The first 10 rows are patterns. Each new row is the sum of 3 different patterns, raised or lowered, with some noise. Before adding, each is slid sideways (what falls off one end comes back at the other) and multiplied by a number that may be negative. Names go in the order of the patterns.
Known rows, each followed by the names of its patterns:
[-20  12 -11 -11 -30  25 -17  -2  31   3  17  27 -22 -31   1 -27  17  -3
 -17  25 -20 -26 -26 -24 -33  -1 -21 -26 -29  -6   5 -15 -31  13  12   8
 -32  -5  32 -14   8 -27] -> pofa
[-31   2  29  17   4  26  14 -20  13  28  30  30  -3  21 -16  29  31  17
 -15 -21   1  -2 -11   5  32  19 -17  -9  21  17 -18  -6  29  -8  10  31
  10  -9   6 -25 -11   8] -> pif
[ 31  24   7 -28  30 -23   9   8 -32 -14  -8  16 -29 -30  18   0   1   1
 -16   7 -31 -21  -9   9 -33   4  10  -3  28  31 -28  -4  26 -12 -23 -32
 -11   5   0  -6  24   2] -> revip
[  0   2  15  17  -8 -21 -13   7  21  -4   6 -13  29  32 -20 -14 -33 -32
  23 -11 -26 -16 -12  -6   1 -26   2  24  -7 -31  -2   6 -24  10   8   0
  -7 -17 -29   0  27 -27] -> Vaz
[  9  16 -24  28   4  14 -19 -14   6  21 -28  -3  23  29   7 -24  14   6
   2   9  17  25 -30  14 -25  32 -24  -6  32   4  28  32 -29  -6  -2 -20
 -10 -20 -13   7  17 -28] -> lozem
[-30  30 -12  -6  25 -23 -30  33  -7  22  12   5  -7 -32  16  23   1  10
  16  -1   1  14 -15   5 -13  18 -31  31   6 -26 -17  33  -3 -28 -30   8
 -19 -17  10 -13  28  20] -> kig
[-19  28   2  26  13 -19   1  -9 -21   9  33 -23  17   0  19 -22  30  14
 -10 -10 -17  -8  25  16  -5  -9  12  14  30  -3  15  30   1 -24 -19  20
  -1  -4   2 -15   6 -18] -> bame
[ -3   3  23  28 -19  -8  -7 -16  17 -16   4   9  27  24 -10  26  16  27
  24   4  15  17   3  27 -24 -24 -17 -27   6 -20   1   4   0   4   8  31
  10 -30  -5  20   4 -10] -> mebas
[-26  12  33 -19   8  -8  30 -20 -28 -25 -11 -26 -29   7 -15 -32 -20  -4
  11  29 -22 -25  12   5  33  26  24 -10  14  18   0   9  23   1   7   5
 -28 -22   5   0 -14  10] -> Peb
[-13  16   9  16  30  15 -25 -19  13   5 -24  19  -1   0   4 -20   6  20
  15 -24  25   8  14  30  -6 -25 -19  33   4 -24  30  15   5  32  13   0
 -20 -14  30   4 -25  19] -> dira

New rows, each followed by the names of its patterns:
[ 14  14 -45 -29  19 -10 -28   5   8   9  -6 -52 -16   5 -42  -9  14   6
 -30  22 -14 -16 -21  10  20   3   2  10 -49   3  13 -11 -44 -43 -14 -17
  -5 -35  11   7 -51  -7] -> pif lozem dira
[  9 -12   9  19  16  14  23  -9  32   6 -19  -6  47   1 -27   4   0  -2
 -22 -12  20  30  36  -7  -4   1  -8  10 -18 -11  19  21  35  39 -19  23
  11  15  15  -3   3  40] -> Vaz kig bame
[-43 -30  29  19 -42 -16 -46 -38 -32 -21 -15  -3 -50 -15 -62 -32   7 -14
  19  17 -17 -35  11 -39   6 -44 -17 -28 -25   9 -28  13  28 -20 -23  12
   6 -42  -5 -16  -6 -22] -> revip bame Peb
[  3  38   2   5  42 -24   3  21  -5 -19  11  10  11   7  -1   2   2  27
   2   9  12  50  11  14  21  -1  -6   0  35 -13 -12  25 -19  19  29   6
  22   7 -28 -16  16  -8] -> revip Vaz dira
[-26   0   1  -3  10 -38   7  17 -39  21  29   1 -33 -14 -17 -22 -15  -2
   1  15 -29 -32  24   4 -16  -6  25   8 -32 -18 -45 -10 -37  10   4 -20
 -10  33   6  -5 -31 -57] -> Vaz lozem Peb
[  3   3  14 -11  27   6 -18   6 -22 -16   2  -8  -8 -20   0  -7  -7 -16
 -22  -1  -8  -6  16  -4  11  37  -9  28  -4  -7  23   1 -12 -25  18  31
  -8  -2  -8   3   8  -3] -> revip Vaz mebas
[ 34  40 -31  30  -3 -41  11 -26 -19 -15   5  -6 -36  29  10  61  18  30
 -19  12  -2  14  15 -32 -20 -19   7   7 -13 -20 -17 -29 -47 -24   5 -23
 -23 -12 -35   4 -12 -13] -> pofa lozem Peb
[-61 -57 -18 -41 -50 -39 -19 -22 -26 -43   6  -6 -56 -56 -18  -7 -50 -25
 -21 -17 -21 -54 -27 -34 -10 -43 -20 -19 -28  -3 -30 -57  -5 -11   2  -3
 -16 -13   4 -12 -29 -31] -> Vaz lozem mebas
[ 24   7  14  -5 -25 -23  19  -5 -19   5 -28  -8 -12  -6   4  21  10   1
   2   0 -17  15   1 -12  15 -18  -1 -30  -7  33   7  19  10  18 -15   4
   5  -3 -19  18 -25   6] -> lozem bame Peb
[-38 -34  12   9  -8  36 -29  21   8  11 -34  -3  11  11 -43  11 -22 -22
   0  -7  -6  21  30  -8  34  14   0  21 -23 -49  37   1 -51  34  -5  72
  10   6  24 -13  10  45] -> pofa revip kig
[-30 -38  -4  -3 -17 -61 -46  -6 -51 -49  -3   7 -71 -74  14 -40 -35 -14
 -92 -58  11 -38 -50 -43 -44  15 -52 -86 -14  -8 -20 -44 -57 -55 -62  17
 -52   6 -16 -56  -5 -44] -> revip kig bame
[-41 -53  -3 -13 -67   1 -27   7 -26  -8   2 -17 -38 -44 -26  -8 -16 -23
 -43 -15  -4 -12 -30   0  -4 -40 -34 -32   1  -5 -32 -47 -35  -9 -39 -58
   1 -17   3   2 -38 -34] -> Vaz bame dira
[ 28   2  23  -7  12   0   6   9  -2  17   1   5  26   6  40  42 -13  13
  19   7  36  45   0  27  35  30   4  45  45  20  13   1  -2  30  41  13
  10  27  30  58  20  17] -> Vaz bame Peb
[-26  -2 -42   5  -5   9  -8 -59  17  33 -13 -34  10   5 -17  33 -36 -18
   9  10 -58   4  43 -28  -5  54   6 -26   8  -2 -43 -32 -33  -1  19  -9
  -7  23 -30 -46  -8 -46] -> pofa pif kig
[  0   0  29  51 -20  68  36  35  23  19  -9  36  57  17   0   5  23  61
  -8  10  35  24  13 -10  54  26  29  44  -8  29   7  19  14   8  31  23
  -2  -9 -17  18  50  41] -> pofa bame mebas
[-27 -50 -10  -1  -4  -3  -6   1 -12   5 -21  -3  -8 -38  -4 -34  -3 -36
   5  11   2  -8  24  28 -27   2  24 -12  -9 -20 -56   0  16  -6  -9 -41
 -30 -16 -14 -10 -26  -5] -> Vaz Peb dira
[  4 -44 -12 -64 -70   0 -15  22 -13 -42  -5  -2  -6   2  -3 -18 -17 -50
 -51 -16  -4 -34 -27  -5 -14 -27 -45 -20 -26  27 -49 -68 -11 -16 -31 -65
 -27 -18  -8 -12 -34 -33] -> Vaz mebas Peb
[-50 -16  58  22 -33  10  16  32  42  16  22  -1 -24  -9 -10  13 -24  44
  45   4  31  21  41  29  24  21  56  32  40  14 -34 -12 -16  42 -22 -26
  28  12   6  38  63  23] -> pif mebas dira
[-16  21  -5  17 -19 -21  -6  22  -3 -12   3  -5  -4 -31 -21  10   4 -16
  -8  40   7 -51  11  -3 -29 -21  -2  -4  36  25 -23  13  -6 -38  -4 -24
 -35  -3  34   9 -21 -26] -> pif Vaz mebas
[  0  52  42  20  32  31   9 -23  51  20  43   5  56  42 -40  34  22   1
  30 -12   0  45  22  44  64  13  -2  32  19  -4   8  -8  18 -14  23  37
  16 -19  35  -3 -33  13] -> pif lozem mebas
[ 21  25   0  39   9 -22 -33 -18  35  -2 -34  29   0 -10  10   9  -6   4
 -21 -14  10  23 -23  21 -11  -8 -11 -35 -28   7  13 -38   3 -23   3  29
 -34   2 -42   0   1 -21] -> pif kig dira
[-28 -33 -24   2 -21 -34  -2   9  20 -22 -35  -5  28   0 -66 -16   3  -3
  18   8 -56 -43  26  -1 -17  43  -7  -6  28  -4  17   6  -5  12  16 -26
   8 -16  28  10  27  24] -> Vaz Peb dira
[  3 -10 -12  -9  10  -8 -11 -12 -26 -35 -25 -17 -20 -21 -39   1   8  -4
 -12 -24   9 -17 -14 -42 -16 -23 -48 -23 -32 -36 -15  -7  -4   5 -40 -29
  -3 -21  17   7  -3  -1] -> pofa Vaz Peb
[-32 -17 -23   9  -9 -28 -14 -11  10  -5 -33 -23  18 -13 -36  -9   0  -1
 -38  -5 -53 -35  -5 -29  -5 -19 -52 -46 -11 -31 -37 -39  -4   4   9  -3
 -25  -1  -9 -37   2 -30] -> Vaz mebas dira
[ 19 -25  11  23  27  21 -12   8  10  47   9  13 -14   3  31  40  44  -4
  -2  46 -15 -21 -16  -5  -8  -2  44   9   0  35  13  -4  20  23 -15 -25
 -44  -7  11   0   6   7] -> bame Peb dira
[-12   1  -2   5 -24 -33 -14  11  24 -25  -2   5  -1  -9  -9  -5 -20  -8
   7 -12  -9 -21  -3 -11 -24   7  11   8  13  20 -12  13  -8 -24 -35  -3
  -9 -32  17 -11   8  -2] -> pif revip Peb
[ 21  -4  -2 -13 -25  14   3 -18 -13  20 -17   3  36 -14  41  -1 -23 -29
  10 -28 -18  25  -5  -8 -36 -26  -9  -5  10 -20 -36  -6  16  13  27  -9
  -3  20 -27 -12  28  10] -> pif kig bame
[-14 -51 -46  -5 -37 -45 -45  10 -47 -45 -55 -47   8  -2  -1 -20 -39 -14
 -52 -24 -37 -66 -29 -28 -17 -48 -51 -31 -35 -48 -10 -52   6  -6 -27  10
 -13 -10 -36 -29 -20 -41] -> pif mebas dira
[-11 -27  20  23 -24 -13 -16  18   2 -14 -15   9  22   5   2  17   2  27
  25  -5 -13 -30  -9   9 -28 -33 -41 -16 -15 -14 -25   8  25  -5  -8   1
 -20 -23  26  17   4 -13] -> pif Vaz mebas
[-15  12  -7  23  20   2  -3  -5 -19   1 -24  29   2 -18   2  24   5  10
   5  20  23 -40  15  -1 -11  -2  32 -12 -17   8 -42  43   1   6  15  31
  44   5 -21   6  10   7] -> pif revip lozem
[ -2 -16 -14  53   4  30 -12  44 -26   9  -3 -29 -22  75 -29   7  29  24
  44  37   3 -28  34  11 -20  14 -42  10 -23  12  24  33   0  40  -1  -9
  -3  26  12  16  38   4] -> lozem kig bame
[ 44   6  18  40  28   1  12 -11  28   3 -11  21  33  11  43  44  15 -20
  24  19  37  64  -6  50  14  35  68  22 -11   6   8  11  23  20  52  54
  19  -3  12  25   0  23] -> pif Vaz kig
[-60  -2  -5  15   7   8  22  28  18 -20  -1  22 -48  -1  -9 -33  14   2
   3  -9 -47  20   2 -20  16  17  33 -15  19   0  34   2  22  16   1  27
  53 -46 -30  -1  -5 -15] -> pofa revip mebas
[ -8 -19 -44   0  -1  17 -62 -41 -20  15 -81 -26   4 -26 -34 -69 -29   2
  14 -26   3  -7 -51  17 -58  31 -31  -5  31   3   8  34 -34  -6 -20 -60
 -34 -19 -45 -32 -10 -37] -> pofa lozem Peb
[ 23  13  38  50  19  30  15  35  52  19 -10  51  57  38  42  10  17  24
  37  28   1  59  35  40  65  33  39  59  18  27  19  31  53  17   4  68
  27   2  -2  28  -4  21] -> pofa Vaz kig
[  6  17  33  41  64 -35 -19  22 -51  20  -8 -38   5 -16  11  -4 -44 -17
  21  -4  21 -12  18   0 -13 -25  45  41   8 -21  13  17  23  26 -23  15
  27 -11 -10  -3  -6   6] -> pofa mebas dira
[ 44  62  58  47  29  36  30  40  58  38  59  60  38  30   0  11  65  42
  19  66  85  76  74  70  35  29 110  33  34  88  36  60  42  39   7 -21
  41  50  43  19  47  35] -> revip mebas dira
[ 41 -55  -8  13 -30   7 -66  -9  15  13  21   8  22 -46  40 -23  12 -31
  17 -11   5  -8  -5 -36 -38 -27 -58 -14 -13 -32 -17 -18  -1 -10 -54 -36
  44   9 -29 -29 -16  12] -> lozem bame mebas
[ -2  -6  -7  27  -9  -1   0 -28 -57 -27 -18  -5  -7 -64 -11 -18 -19  -1
 -44 -72  10  -3 -33 -13 -25   8  -9 -30 -56 -51 -26 -69 -12 -31 -20 -60
 -28 -43 -42 -50 -13 -46] -> pif lozem mebas
[ -8   2   8   7 -13   4   0 -27 -12  26 -40  -9   0  24 -29  33  -3  -2
 -31  10 -49   2  42  12 -24  26  21  55  -1  34  46  -9 -17 -32  -2  12
 -29  21 -12 -21   9  -4] -> Vaz kig bame
[  4  55  42  28  -1 -21  -7  45 -20  -5  49  50  31 -13  25  30  43  44
   9  57   3  32  26  16 -42 -20  38  19   3  56  -2   9  31  10  21 -13
 -31  32  40 -27  23  12] -> lozem mebas dira
[ 40  31 -24 -21  29  -9 -69  -6  24   2 -25 -25   6  10 -23 -16  13 -12
  -4  10  -2  -2 -12   2  13 -23   4  -2 -10 -17  -7   8 -28 -59 -31 -18
 -14   8  17 -34 -23   4] -> pif Vaz dira
[-16 -26 -17  -8 -28   6 -45 -14  36 -31 -74 -31 -18 -23 -23   0  -8 -29
 -24 -53  -4  30 -76 -17   1 -12   4 -12 -50 -14  -2 -14 -28 -13 -28  15
  -7 -37 -30 -38 -33  -3] -> Vaz kig mebas
[  5  58  47  17  32  -4 -22  70  -6  13  37 -32  20  24   8  20  -9  -5
  43  25  30 -19 -20  41   4   7  24   4  -4  -5  49  25  32   2   0  15
   6  22 -37   2  74  38] -> pif lozem kig
[ -3 -37  35   7  11 -17  19 -19 -72 -24  25 -11 -32  32 -19  25  -1   4
  45   0 -39  -9   4   2   4  10  10  26  13 -48   8   8  27 -54  22 -26
  19  30 -29 -12 -28  25] -> pofa bame dira
[-38 -30 -41 -12  54 -44  10  -4 -34  -2   6 -14 -21  27  10  -5 -29  -7
 -39  -9 -19  31 -16 -13 -18  38 -13 -16 -11 -33 -27   8 -33 -19   6  13
  31 -25 -10  16 -26 -33] -> pofa revip kig
[ 40  22  44  27  11  21  15  31  62  13  34 -39  25  18  27  -9  -3  17
  40  25  12  -1  21  75  70   4  46  67  17  38  -3   7  32   4  44 -18
  39  43  24  64  54  81] -> bame Peb dira
[ 29  80  35  -3  65  26  68  49  25  36  19 -11  12  13 -11  28  48 -30
  46  47  41  21  33  63 -14  47  63  -9  13  29  32  48   0  39  66  31
  35  44  25  11  -4  -4] -> pif revip dira
[  5  27  27  34  10   2 -15  31  12 -25  -2 -29 -30 -10  25   6 -29   7
  -5  -9   1  -1   1  25  36  26   4  16   2   8 -12 -33  -5   6  14 -11
  26  31  41  12  21  48] -> pif kig Peb
[-45  -5   7   4  -6 -27 -15 -25  15  19 -23   6 -10   0  -4 -40  -8 -50
 -46 -19 -45 -31 -29 -35 -20 -41  -8   9  17  12 -31  16  -9 -32   4  -3
  -6 -41 -22   0 -14   1] -> Vaz bame mebas
[ 14  33  54  15   8   0  -5  77   9  -2 -60 -55 -41   9 -34 -26  12  13
 -26 -15  -6  29  22  25   2  -5  53  14  45 -36 -32   8 -19  13 -75  46
  43  43  46  54  60   5] -> pofa pif Peb
[ 10 -42  23   4  39  39 -14 -13 -22   5   9 -19   6  -9  40  38 -28 -31
 -58 -33  23   3 -54 -20 -29  15  22 -12  21  37 -23 -57  -6  19 -29   6
  -3  13   2 -44 -15   5] -> pif Vaz dira
